The rows are grouped in 4 ways, from coarse to fine. Each group lies inside one group of the grouping before and may be the whole of it. The rows also spread widely along 14 directions, which tell nothing about the answers.
Known rows, each followed by its group in each grouping:
[2.907,-0.626,-1.197,-1.872,1.721,2.456,1.180,-1.847,0.867,0.028,-0.038,-0.286,-3.151,3.042,2.497,-4.978,-1.192,1.412,0.869,-0.330,0.311,-0.320,0.587,-1.039,-1.445,-1.742,2.622,1.838] => J_277 J_648 gevof big
[5.474,2.598,-1.381,2.738,0.660,3.821,-1.580,-0.320,1.341,-3.901,2.264,-1.877,-0.410,1.146,-0.728,0.049,-1.286,3.231,4.531,1.940,0.184,-0.688,-4.809,-2.394,-1.593,-5.742,-3.416,1.463] => J_777 J_750 kono Vut
[-0.093,0.331,0.525,-0.580,1.215,0.490,-1.965,-0.583,1.206,-2.597,0.573,-3.109,-0.197,2.706,-2.436,-0.059,1.767,-2.046,0.154,0.228,-2.365,-0.821,-1.209,0.833,-2.364,2.271,-2.248,4.788] => J_814 J_14 laf gekol
[-0.370,-1.566,-1.201,1.823,4.618,-3.441,-2.521,-1.062,-0.274,0.093,1.597,0.140,3.783,2.069,0.884,3.015,6.330,1.452,4.190,1.556,-2.440,0.643,-4.188,-2.989,-0.327,1.389,0.731,1.600] => J_814 J_14 Fufug gan
[1.147,-0.977,-1.184,2.391,4.220,-0.361,6.213,2.233,5.984,1.969,-1.719,3.405,0.604,2.948,6.281,-2.657,2.288,-0.545,-5.652,1.080,1.968,1.886,0.912,-0.078,1.740,3.920,2.771,-0.413] => J_777 J_229 Getol pubaf
[0.443,0.210,1.969,0.517,-3.703,-0.740,-1.284,0.134,-0.246,0.457,2.754,0.899,-2.994,2.011,2.838,-2.545,4.612,1.317,0.579,-2.254,-0.974,3.778,-1.799,-0.159,0.447,-0.316,-1.894,3.286] => J_814 J_457 ziza fepa
[-0.714,-0.135,1.795,-3.901,-2.212,-1.496,-0.652,-0.040,-1.589,2.422,-0.569,0.327,-1.412,-1.752,0.421,-1.030,0.279,0.436,0.906,-1.751,-0.567,-1.501,1.626,0.416,-1.631,-0.881,3.040,-1.050] => J_814 J_14 kig nog
[-1.422,0.895,2.027,-1.707,-1.803,-0.715,-2.450,1.078,2.157,1.327,1.301,1.047,-1.289,3.599,-0.099,-0.825,1.051,-0.570,2.447,-3.472,-1.142,0.185,-0.192,-1.077,0.626,1.816,0.056,-1.411] => J_814 J_14 laf zepez
[0.178,-3.064,-1.551,2.859,2.486,0.016,1.388,0.292,3.022,4.625,-0.506,0.867,1.201,1.386,3.785,-0.704,4.924,-0.483,-2.617,1.968,-0.767,2.268,-0.499,-0.187,0.724,4.187,2.488,1.207] => J_277 J_33 teg Golag
[-1.204,-1.281,2.934,-3.861,0.218,-0.506,0.900,-1.737,1.359,-0.779,-1.777,-2.021,-0.856,1.977,1.464,-0.818,-1.465,-0.313,-0.237,-0.420,-1.264,-0.811,0.645,-1.052,-0.743,2.614,-1.467,2.944] => J_277 J_13 zek seba
[3.987,1.133,0.477,-3.148,1.290,0.013,-0.283,-2.904,1.650,4.328,-0.202,-2.439,-1.041,0.040,0.268,2.976,1.545,-1.074,0.672,-0.681,-0.176,-1.936,0.628,-0.342,-4.516,-2.456,0.648,1.835] => J_277 J_33 segos vozak
[-1.118,1.177,-2.924,0.679,-0.534,1.257,1.603,0.370,0.205,0.071,1.045,1.086,-1.390,-0.333,3.104,-0.615,3.680,3.009,4.328,-1.957,0.955,0.745,1.515,-2.113,-0.263,0.425,4.941,0.023] => J_814 J_14 Fufug Bon
[2.366,-0.240,-3.411,1.272,3.895,2.269,1.635,-0.228,5.493,3.584,-0.362,0.197,-1.461,5.452,2.022,-1.268,3.129,1.305,-0.049,-1.111,0.675,1.066,-0.110,-3.009,-1.152,0.569,2.919,1.571] => J_814 J_457 menos Feti
[0.817,2.029,2.444,-0.079,-3.320,0.056,-1.414,1.577,-1.915,-1.473,1.948,0.670,-1.305,0.464,0.120,-2.172,-0.540,1.272,1.704,-0.494,-1.105,1.310,-2.131,0.051,0.462,-2.324,-2.124,-0.295] => J_277 J_648 gevof Bev
[0.896,-1.172,0.119,-3.152,-1.714,6.690,-1.534,1.295,-3.314,-2.046,-1.835,-4.169,-0.234,-1.279,-6.043,-1.123,-8.489,-1.482,0.044,3.238,-0.742,-1.877,2.692,1.123,-3.522,-1.077,0.352,0.284] => J_277 J_648 Pid vop
[1.468,-2.311,0.598,-1.876,1.489,0.222,1.144,0.264,-0.847,1.885,-0.419,0.435,3.426,-2.160,1.830,3.706,-0.470,-0.308,0.944,2.323,1.377,0.858,1.120,-0.212,-1.418,0.935,0.912,-0.815] => J_277 J_13 buko fafep
[-2.099,-1.853,0.813,-1.730,-0.179,1.492,0.342,0.616,3.081,1.830,-2.445,-2.381,1.684,-2.472,-0.788,2.420,-2.057,-0.604,-0.562,1.216,0.522,-2.006,2.003,0.355,-0.629,5.021,0.597,-0.656] => J_277 J_770 tolid piv
[5.379,1.507,-2.366,-3.297,1.549,3.587,1.895,-0.772,-2.767,-0.423,-0.190,-1.073,-3.209,0.349,-0.866,-3.562,-1.171,-1.824,-1.571,0.234,0.446,-1.183,3.337,2.352,-6.267,-5.402,4.247,3.335] => J_814 J_605 seviv setud
[-1.713,3.602,-0.011,0.545,-1.140,-1.839,0.492,2.992,-0.645,3.661,-1.247,-2.090,-1.382,5.303,-3.077,0.238,4.850,-0.080,-3.441,-1.557,-4.248,2.476,-1.070,-2.281,-2.487,-1.323,-0.155,3.415] => J_814 J_14 Fufug gan
[2.953,-1.745,1.075,2.659,0.854,1.117,2.114,1.795,-0.580,0.916,0.379,1.987,3.577,-0.807,3.309,3.115,0.652,-1.171,-2.464,4.421,0.063,3.784,-1.392,0.609,0.433,0.823,-2.424,-0.363] => J_277 J_33 segos vozak
[6.307,-0.034,-3.604,1.761,2.195,4.506,-2.836,1.977,-1.188,1.665,3.332,-0.596,2.485,0.618,-3.625,2.722,1.099,-2.818,1.069,2.769,1.112,1.826,-0.106,1.799,-4.670,-2.950,0.438,0.680] => J_814 J_14 laf zepez
[3.367,-1.416,-2.173,-1.817,0.567,-0.127,0.895,0.914,-1.357,4.029,1.756,1.033,-0.600,2.103,1.883,-1.031,2.995,1.993,0.256,-0.525,2.414,3.973,0.877,-1.434,-2.732,-2.909,2.366,1.769] => J_814 J_14 laf zepez
[-1.279,1.171,1.394,3.298,-3.050,0.700,-1.808,4.475,4.500,2.659,1.035,1.912,1.270,0.418,-0.170,0.798,0.365,0.958,0.817,-0.419,0.272,1.618,-2.437,-0.681,3.250,3.179,-2.055,-4.302] => J_277 J_33 segos vozak
[0.626,0.409,0.403,3.581,5.616,-1.843,-0.327,-0.337,5.642,-3.762,3.025,2.134,2.770,4.437,3.473,0.013,4.867,-2.770,1.575,0.346,-1.359,0.133,-3.611,0.254,2.039,5.021,-1.587,1.339] => J_777 J_750 kono Vut
[0.806,0.680,-3.896,-3.062,-0.875,2.563,0.648,2.945,-1.216,3.438,1.410,0.048,-1.768,0.186,-2.192,-2.278,0.959,0.019,0.800,-2.435,3.391,1.866,5.144,0.658,-4.104,-1.179,6.398,0.563] => J_814 J_605 seviv setud
[0.743,1.278,0.867,0.302,-2.535,-0.765,-1.589,0.856,1.201,3.342,-0.084,0.642,-2.540,-1.388,0.294,-2.803,2.864,0.695,-1.013,-1.421,-1.232,-1.192,-0.973,1.513,-0.936,-1.351,2.232,-0.493] => J_814 J_457 ziza fepa
[3.966,-4.030,0.585,-3.122,0.050,1.904,-3.190,-2.481,3.516,3.700,2.653,0.237,-1.045,-0.061,2.667,-1.318,-0.093,-1.125,2.601,-1.232,2.893,-0.072,1.305,1.401,-1.339,1.731,0.650,0.232] => J_277 J_13 zek seba
[2.520,0.816,1.684,-0.851,1.739,0.200,0.679,-1.713,1.612,0.110,-0.285,-0.344,-0.383,0.119,1.984,0.382,0.626,-2.405,-1.038,0.642,-1.417,-1.830,-0.141,1.637,-1.698,0.243,-0.072,0.942] => J_277 J_648 gevof Bev
[1.453,1.683,-1.037,-1.195,1.197,3.775,4.995,2.041,0.275,0.312,-1.585,3.619,-0.032,1.435,3.125,0.534,-3.273,-0.895,0.244,-0.444,1.175,0.114,4.104,-1.200,-0.524,-1.003,4.748,-4.354] => J_814 J_14 kig nog
[1.846,0.631,-0.997,-1.513,-1.486,2.746,-2.863,4.676,-0.935,2.206,3.145,-0.462,1.360,4.308,-5.385,1.853,-1.142,-1.079,1.624,-0.946,1.836,4.495,0.904,-1.045,-2.615,-1.173,-1.727,-0.171] => J_814 J_14 laf gekol
[3.669,1.964,-0.497,3.136,0.190,1.721,-1.902,5.009,-0.495,2.274,0.318,2.583,1.095,3.909,-3.028,-1.852,-1.033,-0.871,-2.239,1.858,-2.254,1.578,-3.300,-0.010,-0.493,-4.204,-0.257,-3.620] => J_814 J_14 laf gekol
[0.242,-0.174,-0.794,3.555,3.415,1.382,-0.649,-0.403,0.750,-0.049,-1.483,-1.182,1.069,2.251,-0.373,-1.159,2.078,-1.957,-1.710,3.292,-4.980,-1.418,-2.502,0.148,-0.443,1.596,1.580,1.279] => J_277 J_648 gevof Bev
[1.596,-1.096,-1.879,-0.791,-0.650,3.627,0.009,1.618,-2.258,0.989,3.087,0.924,1.359,0.418,0.359,2.775,0.981,-1.246,2.995,-0.135,2.143,3.946,3.230,-0.250,-2.000,0.415,1.917,0.168] => J_814 J_14 kig nog
[2.550,2.024,1.397,-5.119,-0.410,-0.728,3.828,-1.152,-4.326,-0.654,-1.573,-1.771,-1.118,-1.369,1.065,2.656,-0.654,0.975,-0.481,0.209,0.039,-0.083,2.111,-0.838,-5.119,-5.117,0.054,3.249] => J_814 J_14 Fufug Bon
[1.153,2.789,-2.110,-2.338,-0.199,1.057,0.386,0.827,2.284,1.732,2.730,0.139,-2.984,2.337,0.257,-2.988,1.787,0.720,2.882,-4.101,2.825,0.595,2.516,-0.257,-1.997,-0.460,3.555,0.721] => J_277 J_648 gevof Bev
[-2.515,0.300,2.679,0.764,-1.330,1.315,0.812,-1.256,3.691,2.579,-1.980,-0.431,0.220,1.586,3.390,5.286,0.815,-0.263,1.929,-1.036,-2.852,-0.159,0.224,-3.783,1.859,3.851,-0.415,-2.240] => J_277 J_648 Pid vop
[0.736,1.354,-2.603,0.968,-0.783,2.596,-1.726,-0.079,0.323,0.320,2.480,-0.249,-2.082,1.730,0.435,-2.374,1.627,3.075,5.695,-1.683,0.290,0.619,-0.692,-2.672,-0.288,-1.577,2.983,-0.123] => J_277 J_648 Pid vop

New rows, each followed by its group in each grouping:
[3.423,3.993,-3.382,0.842,3.588,3.098,1.494,3.802,2.619,-4.569,0.212,0.569,0.031,2.594,-3.023,-3.396,-3.574,1.399,0.785,0.973,1.997,-1.974,-1.235,0.057,-1.981,-2.795,0.521,-0.706] => J_814 J_14 Fufug gan
[1.761,0.652,0.805,-0.989,-5.151,5.585,-0.817,3.593,-2.907,-1.303,1.460,-1.064,-1.627,1.336,-3.130,-0.767,-4.237,0.893,0.837,0.125,0.904,3.909,0.927,-0.543,-1.549,-2.845,-2.949,1.021] => J_814 J_457 menos Feti
[0.003,-2.517,0.280,-2.687,1.210,1.998,0.024,-1.250,-5.102,-0.273,-1.309,-3.041,1.302,4.115,-1.133,1.425,-2.123,1.134,2.108,2.560,-2.958,2.661,-0.108,-4.820,-2.333,-1.821,-0.441,3.590] => J_277 J_13 zek seba
[4.029,2.229,3.341,0.471,-2.450,3.107,0.258,-1.088,1.437,-2.658,2.742,2.660,-2.015,-0.025,4.715,-0.133,-1.255,-2.515,2.108,-1.033,-0.220,0.140,-0.246,2.098,0.813,-0.622,-2.654,-1.299] => J_277 J_33 segos vozak
[-2.409,4.146,-0.906,0.020,-0.799,-1.674,1.565,4.590,-4.945,-4.168,2.709,1.788,0.922,0.956,-1.452,-1.570,3.297,-0.706,1.515,-1.131,-0.534,2.802,1.071,1.128,-1.157,-0.150,2.160,1.432] => J_814 J_14 laf zepez
[4.039,0.953,-2.758,-2.727,1.554,1.265,2.810,1.671,-0.374,-1.497,1.501,-0.312,-1.164,0.456,-0.120,-2.653,-0.395,2.827,0.102,0.100,4.808,2.092,1.231,0.148,-3.898,-3.520,0.738,3.772] => J_814 J_457 ziza fepa
[-2.213,5.127,1.423,-0.185,-0.828,2.773,1.783,1.145,1.085,-1.640,-1.080,-2.577,-0.148,3.733,-2.106,4.881,-0.811,-2.599,1.233,-1.482,-3.183,-0.098,1.643,-2.435,-1.351,1.554,-1.525,0.654] => J_277 J_648 Pid vop
[-1.777,-1.930,1.556,1.653,0.157,-2.154,-0.746,1.168,1.259,3.031,0.700,2.048,2.129,1.447,2.872,0.759,3.625,0.026,0.534,0.576,-1.646,2.460,-1.926,-1.254,2.503,3.824,0.104,-1.259] => J_277 J_33 teg Golag
[0.760,0.395,0.267,-0.657,-0.237,0.319,-0.810,1.912,-1.613,-1.384,0.332,-1.376,2.243,-1.755,-2.283,1.190,-1.908,1.983,2.263,2.228,0.418,-0.345,-1.582,-1.185,-1.513,-2.367,-0.645,-0.408] => J_777 J_750 kono Vut
[2.836,-2.626,0.995,-1.109,-0.858,1.901,0.858,0.093,-0.762,-0.645,-0.681,-1.538,1.188,-6.126,0.837,0.108,-2.449,-0.131,-1.953,4.373,1.930,-0.882,0.452,3.671,-2.073,0.449,-1.381,1.494] => J_277 J_33 teg Golag
[3.299,-3.987,-1.158,-1.847,4.533,0.552,-1.624,1.295,-1.496,1.957,0.942,1.342,3.183,3.280,-1.071,-2.289,-1.618,-1.019,0.183,2.906,0.559,1.773,-0.655,-0.170,-1.568,-0.429,1.892,-0.338] => J_277 J_13 buko fafep
[5.206,1.224,-1.742,-1.334,1.613,1.464,-3.303,5.566,3.012,2.852,2.627,1.872,2.043,2.989,-5.536,-0.743,-3.877,0.731,1.275,-0.150,4.259,0.629,-1.610,-0.131,-2.006,-3.628,-1.068,-4.510] => J_814 J_14 kig nog
[3.763,2.223,-2.440,2.005,-1.972,5.691,-2.347,-1.558,-2.970,-2.509,2.837,-3.741,-0.894,-2.550,-1.421,2.082,1.505,1.002,5.849,1.470,-0.753,-0.151,-0.918,-0.101,-3.838,-3.992,-0.399,3.738] => J_277 J_13 buko fafep
[2.626,-1.356,-1.244,1.336,2.783,0.861,1.056,1.501,1.258,0.848,-0.985,0.539,1.519,1.980,0.742,-0.468,0.423,0.772,-2.110,2.831,-0.127,1.128,-1.855,-0.697,-1.032,-0.496,-0.055,0.620] => J_814 J_14 laf gekol
[0.855,-1.122,0.422,-2.012,3.836,1.307,2.393,-2.952,5.434,-5.721,-0.665,-1.554,-0.681,0.404,3.552,-2.293,-2.128,0.467,1.638,0.625,1.582,-3.640,0.089,0.068,-0.357,3.395,-0.496,3.115] => J_777 J_750 kono Vut
[1.693,-1.886,1.599,-1.319,-2.491,2.567,-1.941,1.415,-2.228,2.875,-0.070,-3.184,-0.275,0.934,-3.236,-0.705,-0.340,-3.430,-4.277,1.980,-2.089,2.471,0.833,2.540,-3.346,0.336,-2.159,4.113] => J_277 J_13 buko fafep
[0.563,2.373,-0.034,2.527,-3.007,2.588,-3.331,0.731,-3.037,0.179,2.709,-1.764,0.295,-2.717,-2.529,2.331,3.320,-3.159,2.055,0.697,-2.978,0.203,0.087,2.596,-2.343,-0.291,0.779,0.823] => J_277 J_648 Pid vop
[1.732,1.417,-1.599,0.798,0.402,4.539,2.677,1.340,2.744,-2.334,-2.548,-3.610,-0.361,0.142,-1.211,-0.258,-3.750,2.872,-0.756,2.735,1.087,-0.849,-0.800,-1.694,-1.860,-0.886,-2.382,2.607] => J_277 J_13 zek seba
[0.896,-3.750,-0.892,-1.556,3.742,-1.481,-1.758,1.226,3.852,4.767,0.067,1.162,3.465,1.250,-0.059,0.535,-0.644,2.167,2.000,1.266,2.641,0.137,-1.431,-2.337,0.456,2.354,1.613,-3.085] => J_277 J_33 segos vozak
[0.612,3.626,-0.508,0.194,0.655,-0.246,1.040,2.398,0.683,-2.541,0.445,-0.195,-0.861,2.261,-0.968,-3.652,0.389,1.307,0.307,-0.411,-0.352,-0.250,-1.776,-0.061,-0.889,-1.323,-0.339,1.749] => J_277 J_13 buko fafep
[0.404,-0.719,0.678,-1.106,-0.713,0.880,1.727,3.356,-1.142,2.362,-2.242,0.871,1.785,-1.062,-0.588,1.310,-2.187,-0.384,-2.784,2.074,0.151,0.768,1.370,0.301,-1.291,-0.291,1.216,-2.356] => J_814 J_14 laf zepez
[-0.550,1.905,-1.298,0.910,0.322,1.280,3.231,1.726,1.275,-2.479,0.317,0.967,-0.173,-0.455,2.395,0.036,1.944,0.211,0.464,-0.370,0.977,0.617,1.560,0.543,-0.464,2.084,1.648,0.965] => J_814 J_14 Fufug Bon
[1.631,2.010,0.139,3.344,-1.522,3.717,-0.263,1.055,1.113,1.171,-0.982,-3.039,-0.612,3.727,-1.631,3.359,1.855,-0.950,-2.089,1.441,-3.902,1.996,-2.131,-1.868,-1.962,-1.077,-3.833,3.105] => J_814 J_14 laf zepez
[1.410,-1.857,0.824,-3.427,-3.935,4.340,0.486,-0.237,1.432,-0.551,-1.040,-2.728,-5.129,-0.405,0.301,-6.991,-5.096,2.441,-1.256,-0.104,1.938,-0.494,1.536,1.072,-1.152,-0.240,-0.972,3.090] => J_277 J_33 teg Golag
[0.059,0.040,2.738,-3.072,-3.694,0.355,-0.587,0.636,-4.487,0.603,0.452,-2.386,0.209,-1.679,-1.492,2.040,-0.657,-0.983,-0.188,0.613,-1.158,1.890,1.274,0.724,-2.612,-1.040,-1.945,2.364] => J_277 J_770 tolid piv
[-1.137,3.168,0.216,0.009,0.132,0.556,0.904,1.746,1.973,-1.052,0.699,-1.639,0.280,3.457,-1.227,1.650,1.212,-0.478,0.968,-1.285,-0.763,1.236,-0.120,-1.575,-0.756,1.880,-1.920,2.085] => J_277 J_770 tolid piv
[-0.193,2.156,2.170,-0.430,-1.580,2.006,-0.356,-1.005,3.148,-1.241,0.799,-2.539,-1.229,2.752,0.298,2.803,0.417,-0.928,2.177,-1.507,-1.371,0.358,-0.551,-1.548,-0.504,2.260,-4.089,2.749] => J_277 J_33 segos vozak
[0.200,2.960,0.223,5.279,2.302,1.542,5.816,3.209,0.677,-3.581,-3.125,3.232,3.094,0.215,3.982,1.451,-1.975,1.806,-1.126,4.559,-2.125,0.143,-3.076,-2.320,3.004,-0.491,-0.526,-3.781] => J_277 J_33 teg Golag
[1.665,1.447,-2.066,1.265,2.106,4.623,3.338,-0.307,-1.496,-2.926,-0.750,0.384,-0.917,3.792,2.421,-2.035,-1.669,0.681,1.652,1.393,-1.855,0.821,0.494,-2.686,-0.459,-1.912,2.461,0.876] => J_277 J_770 tolid piv
[0.648,5.308,0.739,1.283,-0.148,1.642,2.470,5.428,0.538,-1.563,2.009,4.446,0.835,2.791,-0.227,0.870,0.876,-6.327,-2.184,-1.986,-0.397,2.228,2.940,3.356,-0.568,1.435,1.142,-2.708] => J_814 J_605 seviv setud
[1.920,3.123,-1.992,0.910,-1.851,1.705,-0.026,6.501,1.170,1.198,2.747,0.072,1.912,-0.579,-3.692,0.902,-0.380,1.146,0.442,0.044,4.419,3.345,0.156,0.727,-1.710,-1.070,-1.737,-0.822] => J_277 J_13 zek seba
[1.236,2.005,1.207,-0.603,0.295,0.519,-0.170,2.211,-4.148,1.377,-0.286,1.118,1.834,2.273,-2.258,3.032,-0.243,-2.111,-0.057,0.970,-3.084,1.548,0.012,-1.165,-2.290,-3.460,1.033,-1.541] => J_814 J_457 ziza fepa
[0.223,1.060,1.874,-1.436,-1.492,-0.110,2.515,2.362,4.077,-1.278,-1.492,0.819,-1.108,1.111,2.023,-1.170,-2.760,3.574,-0.604,-0.746,2.251,0.138,-1.163,-1.719,1.069,0.309,-3.050,-0.860] => J_814 J_14 laf zepez
[-0.920,2.113,1.436,-2.520,-0.800,-1.748,-0.403,-1.641,-1.696,-1.684,0.777,-1.130,-0.529,-2.835,0.769,1.011,1.515,0.786,4.165,-1.195,-0.777,-2.419,0.319,0.017,-1.665,-0.478,1.636,0.602] => J_277 J_648 Pid vop
[-0.166,2.448,3.545,-1.016,-3.544,0.174,3.126,1.956,-0.542,2.922,-3.319,-0.756,-1.486,0.405,0.710,1.439,-1.347,-0.482,-4.333,-0.033,-2.260,0.482,1.028,-1.214,-0.940,-2.109,-0.587,-0.769] => J_777 J_229 Getol pubaf
[2.388,-2.653,-0.578,-1.475,2.922,1.576,-1.876,-0.861,0.015,2.450,0.466,-1.267,2.868,1.414,-1.291,4.802,0.277,-0.411,2.759,1.678,0.109,0.862,-0.221,-2.245,-2.686,-0.138,0.124,0.607] => J_814 J_457 menos Feti
[3.526,1.312,1.812,-3.098,-3.870,2.423,1.388,1.650,0.641,1.873,-0.022,-0.964,-2.301,-1.452,-0.202,1.006,-2.387,0.829,-1.535,-0.996,2.801,1.326,1.742,0.804,-3.053,-3.149,-2.461,0.943] => J_814 J_457 menos Feti
[-2.130,-0.925,4.081,0.587,-3.776,2.389,-0.906,-2.496,1.771,-2.092,-1.876,-0.831,-4.053,0.672,3.717,-4.233,-1.677,0.524,0.430,-0.368,-4.529,-2.106,-1.441,-0.253,2.855,2.816,-1.047,0.464] => J_277 J_648 gevof big
[0.407,-0.017,0.338,-0.777,-0.078,1.227,0.999,0.391,0.614,5.180,-2.939,-0.910,1.335,-0.242,-0.113,5.835,0.076,1.052,0.198,0.852,-1.048,0.031,0.718,-3.379,-1.999,-1.289,1.634,-1.895] => J_814 J_457 ziza fepa
[-0.946,4.527,-1.141,1.455,-1.082,2.092,2.786,2.775,1.998,0.041,-0.278,-0.953,-0.194,0.664,-0.288,2.381,0.770,1.318,1.098,-0.899,0.512,0.883,0.807,-1.920,-0.643,0.269,0.358,-0.312] => J_277 J_648 gevof Bev
[-0.203,-1.331,0.612,0.630,2.340,3.322,-1.153,-1.820,0.020,-2.004,-1.840,-1.515,-0.584,6.011,-0.370,-1.172,-0.856,-2.584,0.014,1.527,-5.817,-0.924,-1.080,-1.775,-0.592,1.603,0.230,2.206] => J_814 J_14 laf gekol
[-2.875,1.890,3.221,-0.119,-4.498,-0.090,-0.328,2.565,3.343,-2.477,1.112,-1.208,-1.070,0.085,0.169,-0.784,0.524,0.641,0.473,-1.996,0.444,1.210,-0.932,0.869,1.625,4.531,-4.907,2.140] => J_277 J_13 buko fafep
[-0.501,-1.078,-0.707,-4.089,0.173,2.506,0.954,-1.037,-1.493,-0.339,-1.009,-1.695,-0.193,-0.433,-0.018,2.087,-2.051,0.977,3.589,-0.348,0.708,-0.816,3.421,-2.134,-2.730,0.212,2.961,0.623] => J_814 J_14 Fufug Bon
[-0.672,-1.052,1.170,-0.809,1.517,-0.704,0.136,-0.695,3.096,-0.789,0.393,1.738,0.052,-0.735,3.016,-1.374,2.074,-2.916,-0.205,-0.811,-0.372,-2.201,1.300,2.993,0.285,5.013,2.274,-0.220] => J_814 J_14 kig nog
[-0.381,-1.422,1.155,-3.338,-1.081,0.081,3.033,0.809,0.693,2.613,-1.668,1.264,0.181,-0.166,3.367,2.147,-1.163,1.825,0.367,-0.831,2.066,1.494,2.602,-2.250,-0.384,0.775,1.487,-1.630] => J_814 J_14 laf gekol
[2.492,-0.314,0.926,-3.241,0.838,-0.340,0.712,-2.499,-0.251,0.912,1.429,0.196,-0.993,1.327,3.514,0.273,1.179,0.102,2.472,-1.386,0.579,0.633,0.971,-1.017,-1.731,-1.013,0.766,1.631] => J_277 J_770 tolid piv
[2.732,1.238,1.250,0.001,-1.004,3.035,-0.574,-0.940,5.643,-0.214,1.178,-0.313,-2.099,1.284,2.226,0.169,-1.365,0.284,2.184,-1.535,1.274,-0.957,-0.701,-0.478,0.278,0.868,-2.442,-0.653] => J_277 J_648 Pid vop
[-0.701,-1.007,1.904,2.068,-0.466,0.268,-2.766,-0.947,4.139,3.975,-1.350,1.021,0.628,-1.350,2.165,1.471,0.892,-0.142,1.763,0.322,-2.846,-3.153,-2.044,-0.829,2.167,2.733,1.912,-5.028] => J_277 J_648 Pid vop
[-0.946,-0.224,0.328,0.269,-1.969,1.421,-2.917,2.361,-0.790,-2.403,1.971,-0.861,0.475,-2.709,-2.785,-2.840,-0.851,-0.992,1.155,1.091,0.129,-0.648,-0.132,3.362,-0.336,2.525,0.190,0.141] => J_277 J_648 Pid vop
[0.190,1.041,-1.746,-1.131,1.745,1.874,5.272,2.173,4.241,-1.810,-0.919,2.798,-1.127,0.127,3.891,-2.726,-1.097,0.565,-0.778,-1.351,3.887,-0.263,3.521,0.740,-0.003,2.657,3.713,-1.013] => J_814 J_605 seviv setud
